All rows are made from the same 13 directions, up to rounding. Whole rows:
[[ -5  -4   5 -27  -5  24  18  10 -20  17  15 -18   1 -21  31 -17  -6   9
   22 -40 -20  24  45  12 -14  22 -31  -6]
 [ 23   8  15   0  -3   1  16  -9 -14 -10   5   0  21   6   4 -18  -2 -12
   10 -21 -17  22  16  -9  24  -5 -31  -5]
 [-13  -3   6  -7  -6  -8  35 -22  -6   7   5  -6  -5  -7  15  -4 -35  18
    4  -5  -3 -15  -3   2 -14  31  -1 -23]
 [ 26 -12   9  16 -18   3   3   0   8 -17  27  12   5  10 -37   3 -24 -35
    0 -27 -21   5 -52   3  44 -30  15  11]
 [-20   5 -24  28  -7   5 -29 -13   6  31 -16  23  47  -7  11  11  -3  12
    6  15  15  -7  13  19 -50 -13  11  -6]
 [-24   1   8  41   8 -29  39 -10   9  24 -17  26 -33 -18  28  -1   7  11
   21  24 -10 -20 -17 -21  34  13  24 -20]
 [-15  29 -14 -19 -50  16   4  -4 -35 -32  -7 -17   4   7 -25  16  -7  15
   -5 -27   9  13  10 -16 -39  28 -12 -18]
 [ 21 -23  10  -1 -15  -3   6  22   4  15  32  22   7  14 -13   3 -27 -22
   -3 -28  11 -12 -16   6  27  -9   1  12]
 [ 18 -48  -5  40 -13  10 -15 -30  25   0 -13  27  -7   6 -24  21  -4 -24
   15 -14  10   0 -20  -5 -29 -11  33   6]
 [ -1   8 -11   5 -28  -4  10  -1 -13  -3   9  13  -1 -20 -18  -1 -26   0
   -6 -16  -4   6 -21  -3 -11 -12   7 -17]
 [ 28 -42   4 -24  -6  16  15  -2  -9  13  10   7 -32 -26  -1 -17 -18  -5
    8 -19   5   4  27   8 -35  26  -5   6]
 [ -1   6   5  -6   6 -22  30 -11 -23 -13   3  -3 -12  13 -11  -8 -10 -10
   16  22  -7 -15 -35   7  37  30  35   8]
 [ 17 -20  20  21   1   7  13  -4  30   9   1  13  -5  -4  20  -5   0  -2
    4 -23 -14  -3  14 -14  15 -12 -26  -2]
 [-13  -6  -1  25 -17   5 -17  34  15  30   2  26  11  17  13  25  19  -4
    7 -23  20  -5  16 -12  13 -13  -7   5]
 [-30  -5   3  26 -19  27 -24   6   6  21  -3   0  -4   7 -17  40  15  -9
   21  16  -6   0  -8   2  13  26  22   2]
 [ -3 -18   0   9 -11  -2  -8 -13 -13  11   4   4  14  19 -15  22 -11 -17
    9 -16  23  20   2 -10 -15   7   7 -19]
 [-11   4  -6 -19   9 -10  17  16   1 -14  12 -18 -18   1  17  -6   0   6
   -2 -33  -7   2 -15   0  13 -15   5   2]]

The start of a row, then its end:
[ -6  -7  -6   3 -22   8   9  17 -14   3   1   9  -6  13   4  10  13 -10
  28 -37   3   3   5] -> [-2  7 14 14 14]
[ -7  27  -9  -4 -21  15 -16  15 -38   7   7   0  28  -6 -19   1   6 -12
  13   2 -10  28   9] -> [11  9  4 -2 -1]
[ 27   8 -14 -49  15  -9   8 -14 -25 -39 -11 -23   4   0   7 -34   1  14
 -17 -15  17  14  33] -> [  1 -53  -1 -23   4]
[ 32  14  -8  11 -21 -13   4  16 -14 -21 -24  39   4  20  -8 -13  34 -10
   5  -4  22 -12  16] -> [-20  10  -6  -1  30]
[  5  -2   4  24  12 -21  19 -17   6   2  -6  14   2  -4  13 -12  -2  -6
  10   1 -10   2 -14] -> [ -8  20 -17   8  -9]
[  2   1   4  -6 -21  24   0  -6  -2 -15   5 -15 -28 -32 -25   3 -11   2
 -10  -9 -23  22  -5] -> [-11 -14   3 -12 -19]
[ 27 -19  -2  -4 -11   2  -9  16   8 -15  -3  13 -29   2 -18   3  14 -11
 -15 -21  22   4   6] -> [-21 -12 -16  -4  12]
[  5   4   5  22 -27  13   5 -22   2   5 -21  16 -10 -35  -2   0  -3  17
  -8   0  -2  16  35] -> [-32 -40   5 -36 -37]
[ -3 -12   3  -9   7  -2  -9  20  20  -3  12  -5 -21  15 -10  14   0  -3
 -15   6  11 -23 -25] -> [ 4 18 -1 17 17]
[ -9   4  -1 -18  31  13 -51  37   3   9  21 -33  -9 -15 -12   9  26 -17
 -21   5  -7  52   5] -> [  0  20 -45 -14  -7]
[-20  14   0   6  -9  -1  31  -1  -2  16  -6   7  13  -4  43 -10  -4  24
  22 -15 -13 -20  19] -> [  7   0  21 -10  -2]
[ 19  -5  12  -1  -2  -4   9  -3   0 -12   7   4  -9   8 -19  -4  -8 -13
  -3  10  -5 -10 -20] -> [-1 26  6  6 10]
[  2   9   8 -20   3  17 -12   1  -4  -8   5 -23  32  26   3   2   3   1
   0  -4  -2   1  22] -> [ 13   1  15 -24  12]
[ 20 -23 -11 -32  40 -20 -16  15   0 -14  15 -12  -5  26  -9 -10   5 -22
  -9   3  22  -5 -25] -> [ 25  10 -22  34  37]
[-12   5 -28 -40   8 -32  12  25 -50  18  19   0  43  29  34 -15 -11  -1
  18 -51  41  13  23] -> [ 23 -21  -5   9   4]
[ 17  -8   8  11 -10  -5  43 -21  -5   7   0  24  20   4  22 -25 -23   0
  31 -12 -17 -29   0] -> [18 11 25  5 15]
[-12 -21   0 -18   9  -5   2 -10  10   7  22 -20  -8  -2  -4  11 -39   6
 -17  -9   9  -4 -21] -> [  9 -22   1   8 -20]
[ -7 -38   0  11  11  10  -7 -18  39 -17 -38 -12 -29  35  27  27  43  12
  13 -26  27 -13  31] -> [-26 -43  18   3  13]
[ -5  38  -7  32 -55   6  -7 -14  -4 -48 -26  10   7  21 -48  29  11   0
 -11   0   1  -4 -30] -> [-35   0  -2   4  -8]
[ -2   1  14   8 -12  16  -4  -7  11  12   5  -1   3 -14  -7   8 -16   7
 -11  11  -9   0   8] -> [ -6  -4   9 -24 -19]
[ 18 -10  -8 -12   2   5 -20  16  -4 -10  -2   5  -9   8 -19  -1  18 -15
  -3   5  14   0   0] -> [ 7 -3 -5 14 28]
[-16 -31 -16 -31  50 -23   2  14  15   0  20 -26  -1  38  34  -1  -2  -6
  13 -30  14 -20 -32] -> [ 39   7 -14  49  36]
[-10   3  -5 -10   7 -11   2   5   3 -13   2 -15 -15   5   1   6   1   6
 -12 -11   8   4 -12] -> [-10  -2 -11   3  -9]
[-18  -8   1   1  -2  11   5   0 -24  37  -5   6 -18 -28   5   2   5   2
  26  30  -3   7  23] -> [ 9 -8 45 14 -9]
[  0  -4   9 -11  24  -3   3 -32   3  -8   2 -29  10   3   5  -5 -16   4
  -7   8  -7  14   2] -> [  1 -12   2 -13 -21]
[ 15  -2   1 -17  26 -12  -9   3  -7  -2  -1  -7  15  16  10 -12  13  -6
  -6   4  18  11  23] -> [  0  -1 -10 -14   6]
[ 10 -19  -3   9  16  -7   4 -21  18 -13 -15   0  10  23  23  -3  12  -1
  11 -28   8   0   9] -> [ -5 -18 -15   1   9]
[ -6  -7 -13  -2  -5  -6   5 -12   2  -1  -3   5  -5  -5  -5   2 -18  10
  -4   8  10 -21 -17] -> [ 12 -29   9  24   1]
[ 29  35  -2  18  -6   8 -15 -15 -23 -15  -4  13  45 -21 -25 -29   3 -19
   2  21 -36  34  -1] -> [  8  18 -34 -17   0]
[ -5  -2  14  -8  -5   6  38 -34  -7 -20 -17 -19 -13  15  12  -3  -4  15
  23   5 -13 -22   7] -> [-1 -5 61  3  2]
[ 23  -3 -17   2   7 -43  21  34  26 -11  16  33  12  14  36 -27  -9   1
 -20 -74  19 -19 -21] -> [ -7  14 -84  -6  18]
[ 13  -2  12 -31   3  16  22  30   7 -13  12 -11 -61 -30  -2 -22   6   8
  -6  15 -32 -26 -10] -> [13 32 25  3 33]
[ -8   1 -18   0  -5 -10   3   1 -11  -2  -6   7  -8  -8   1  -1   0   4
   4  -9  10   2  -8] -> [  0 -20  -6  20  -2]
[  7  12 -11 -15   3 -12  -6  15 -16  -7  12  -3  13  -3  -2 -12  -3  -6
 -12 -24   7  25   1] -> [ -2  -2 -35 -11  -7]
[-11   4 -15 -42   8  25 -61  45 -12  12  10 -27  -1  -2 -17  18  27   0
 -27  11  31  28  38] -> [  9 -34  -6 -16   8]
[  6 -11  -4  -5  12  17 -26  11  -3   0 -14  -7 -18  -5  -4   2  40 -10
  10   9   3  21  26] -> [-1 -9  3  3 17]
[-35  -5 -20  39  19 -18 -12 -16  19   3 -15  -4  -5  -5  18  20  17  -2
  12 -21  -3  30 -27] -> [-17 -10 -50  30 -29]
[ 13   7  21   6  37  -4  16 -42  14 -24 -25 -23  -2  -3  23 -24  17   9
   4  27 -30   8  17] -> [-12  11   4 -25  -8]
[ 12  16  -2  -2 -32   8   5   6 -13 -30   4   2   0   6 -27   1  -3  -8
  -4 -22  -8   6 -16] -> [-10  10  -5  -3   5]
[-43  46   4  35 -30  26  11   2  11   4  -6  -7  24 -14  25  11   9  22
  22 -18 -55   2  -4] -> [ -3  29  -2 -20 -15]
[-19  39  10 -42 -13  25 -15  32 -36   9  23 -35  18  -4 -11   6  -1   9
 -13  12  -7  25  33] -> [  6  14  30 -43 -14]
[ 11   3 -20  24 -29  -3   8 -25 -19   5 -32  41  21 -11   3 -11   1   9
  19   2  16  -8  26] -> [ -2 -54  13   7  -1]
[  6  10  12  -9 -24  19  24  -9  -4 -11   6  -7   0 -11  -1 -10 -20  11
   3 -12 -26  -8   6] -> [  3   1  25 -22  -2]
[ -9  12  -3  -6 -10 -16  24  30   8 -13  -8   5 -46  -6  18   0  18  21
 -16 -27  13 -12   4] -> [-34   6  -8 -12  -6]
[-28 -14 -23  -8  -5   9 -31  33  -3  26  26  -8  -3 -12  -5  24  -7  -8
  -3 -38  14  29 -10] -> [ 11 -21 -31  18 -11]
[  9 -21  14 -28  26   9   4 -15  14  -9  15 -37   8  12  19  -8 -15   2
  -4 -28  -9  12  15] -> [  9 -11  -1 -25  -3]
[ -9  27 -23   7  -9 -26  31 -21 -20 -37 -36   7 -23 -10   6 -15  16  20
   8   2   1  -6 -12] -> [-19 -23   4  24  -7]
[ -6 -18  -4   4  -4 -23  26 -29   4   8  -8  12  19  28  23   5 -28  15
   7 -16  32 -31   3] -> [  0 -36  22   9 -10]
[-19  20  -1   2  -7 -14   0  21 -14   6  -5   2   7  22  11  14  21   4
   1 -10  23   7  18] -> [-24  15   2 -13 -12]
[ 26  -5  -4 -43  16  -8   5  43 -39   0  -4   3 -22   9  20 -27  47 -11
  14 -21  29  23  61] -> [ -9   5  12 -17  29]
[ -3   9  -4   3  10 -22   0   5 -13   1  10   3   4   2 -12  -2  -6 -14
  -3  10   2   9 -29] -> [  1  28 -19  19  -6]
[-30 -23 -11  24  -9  10 -24  -9   2  28 -11   5  -6   3  -8  39   8  -5
  19   7  21   9   2] -> [ -3 -31  18  30 -15]
[-25   5  -7 -30  34  -2 -17  34  -3  39  24 -16  18  -5  29  -7  -3  10
  -3  20   3  -8   9] -> [41  9  0  4 13]
[  6  19  -4 -32  -7  10   0   9 -15  -5  25 -17  26 -14  -3 -18 -30   8
 -17 -16 -14  10   3] -> [ 21 -11 -12 -25  -4]
[-12  21  -1  13  16 -43  16 -15  -6   5 -10  13  41  35  22  -3  -6   9
   0  20  24 -23  -7] -> [-3 15 -2  5 -9]
[ 34 -14  34   2  -7  19   9 -28  -8 -30  -2 -12  -4  35 -37   5   6 -32
  18  15 -17   3  -5] -> [-10  42  45  -4  17]
[-22  -7  12  16   8  13 -18 -12  34  25  -5 -10  10  -3  18  22  -3  20
 -14  12   5  -3  23] -> [-10 -22   1 -29 -28]
[  5  10  -4   8 -47  51 -15  -1  12 -31 -20  -4 -24 -25 -28  12  18  11
  -4 -12 -27   3  12] -> [-12 -33  12 -16   9]
[ -8 -11   3   8  -7 -17   6  -7 -31  17  -3   6  11  26   2  18   5 -16
  20 -25  34  34  25] -> [-29  -4  14  -4 -31]
[  4 -40   7   4  12 -22  19  -8  26  -2 -10  10 -32  36  10  16   2   0
   3  -3  36 -42 -12] -> [-12  -2  23  27  15]
[-15 -24 -24  19  -8   4 -20   0 -25  29 -26  23 -31 -25  -9  17  31 -10
  29  11  28  28  24] -> [-10 -46  16  38  -9]
[  2  14   3 -11  -3   7 -32   5 -31  24  -1   4  30   5 -26   8   3  -6
  -9  53  26  10  32] -> [  7 -11  28 -14  -6]
[ -1   8  -7   7 -16  -1   6 -21  19 -11  11  -2  -1 -40 -13  -5 -49  20
 -38 -12 -16   1 -30] -> [ -5 -35 -38 -15 -38]
[-15  50 -15  11  -4   1   1 -25  13 -51 -28 -19  -9 -29  -9 -11   8  31
 -23  29 -38  -7 -33] -> [ -6 -14 -23   3  -9]
[  1 -21  -6 -26 -14  32 -13   1  -9  -8   9 -23  -6   5 -14  12  -4  -6
  10 -29   1  13  11] -> [ 15 -33  23   4  12]
[ 34 -16 -11 -30  -3  10 -31  27  25 -26  15   3 -31  -9 -47  -2 -12  -4
 -50  20  16 -34 -34] -> [ 19 -18 -21  16  41]
[ 25  -9  17   8  17  13   2   5  32   7  20   5   7 -22  12 -25 -12  -7
  -6  -4 -40  -6  -9] -> [ 18  33 -33 -20  16]
[-47   8  -2  -6  53 -14  -8 -19   2  -4 -10 -52 -41 -20   7  12  19  10
  -2  50 -18  26 -26] -> [ -5   9   3  29 -32]
[  3  21 -22   4 -31   0 -10  -2 -16 -50 -25  -1 -43 -18 -47  10  21   1
 -20  -3   8  24 -19] -> [-38 -29 -17  13 -14]
[  8  15   8 -43   0  28 -10  17 -16 -36   5 -46 -11  12 -10  -2  25  -3
  -5 -20 -14  29  26] -> [ -5   7  14 -32  13]
[  1  10   0  25  -3 -28  53  -1  -8  18   0  37 -16 -41  31 -35 -14   8
  20  -7 -27  -8 -13] -> [ -5  29 -12   8 -13]
[  6  19 -18  -7   3   5 -27  12 -10 -14   6  -1  38  15 -18  -7   7 -15
   3  11  -8  -4 -24] -> [ 36  12 -21  25  37]
[ 20 -17   5  10  10  14 -25  -5  24 -13   0  -6 -12 -12 -18   2  10 -16
 -14  -6 -11  25  -6] -> [-11  -2 -37  -9  -1]
[  4  11  -8 -13   8  13 -12  13 -28 -12   5 -17   4  -5  -6 -11  25 -21
  21 -15 -22  42   5] -> [ 10  18 -12   5  13]
[-37  12  -4   3  -9  10   3  23  25  13   9  -7 -31 -33  12  12  -9  29
 -16   4 -18 -21 -20] -> [  3   1  -4   3 -11]
[-28  52  -7   1 -21  22  14   4   4  -2 -18  -2  -5 -50  20 -18   2  49
  -6  35 -43 -31   9] -> [ 15 -14  21 -17   0]
[-19   9  -9  43  -3  21  -3 -42  32  -9 -34   1  28  -2  25   4  12  19
  26   5 -35 -18  -4] -> [ 15 -26  -1  11   9]
[ 17   5  -5 -27 -39  11   6  36 -21  -9  22  14 -14  -2 -34  -4 -18  -6
  -9 -10   6 -23 -16] -> [15 10 19 11 29]
[ 43 -16  27 -14   0  28 -17 -34   1 -26   2 -20  43  48 -29   2  -6 -24
   2   8   0   2  21] -> [ 10   0  30 -28  22]
[  5   7   6  47   4 -12  36 -32   4  -2 -23  25 -11 -30  19 -24   9  -2
  31   8 -42   6 -13] -> [-13  27 -11  10 -11]
[  7 -35  12 -15  20 -14   7 -26 -10  16  11  -9  -2  16  -8   6 -28 -11
   1  18  26  -1   1] -> [  5 -12  32  11 -15]
[  9  -8  12   5  13  -2  14  -9   5   3   1   0 -11 -12  10 -13  -1  -4
   7   4 -17   5   2] -> [-2 16  1 -6 -3]
[ 25  -4   8 -24 -10  -2  10 -24 -31 -38  -5 -16 -45 -11 -54  -3 -10 -11
 -18  26   7  19 -11] -> [-24 -12  31   4 -17]
[ 19  -1  -5   8 -30 -12 -17  35  -1  17  22  37  50  34  -8  12 -14 -17
 -18 -50  43   2  10] -> [-12   4 -42 -26   1]
[-36  54  -3  17 -26   4  26   7   5 -11  -2  -4   9 -17  18  -4  -6  30
   3  -4 -45 -21 -26] -> [ 2 30 -2 -6 -8]
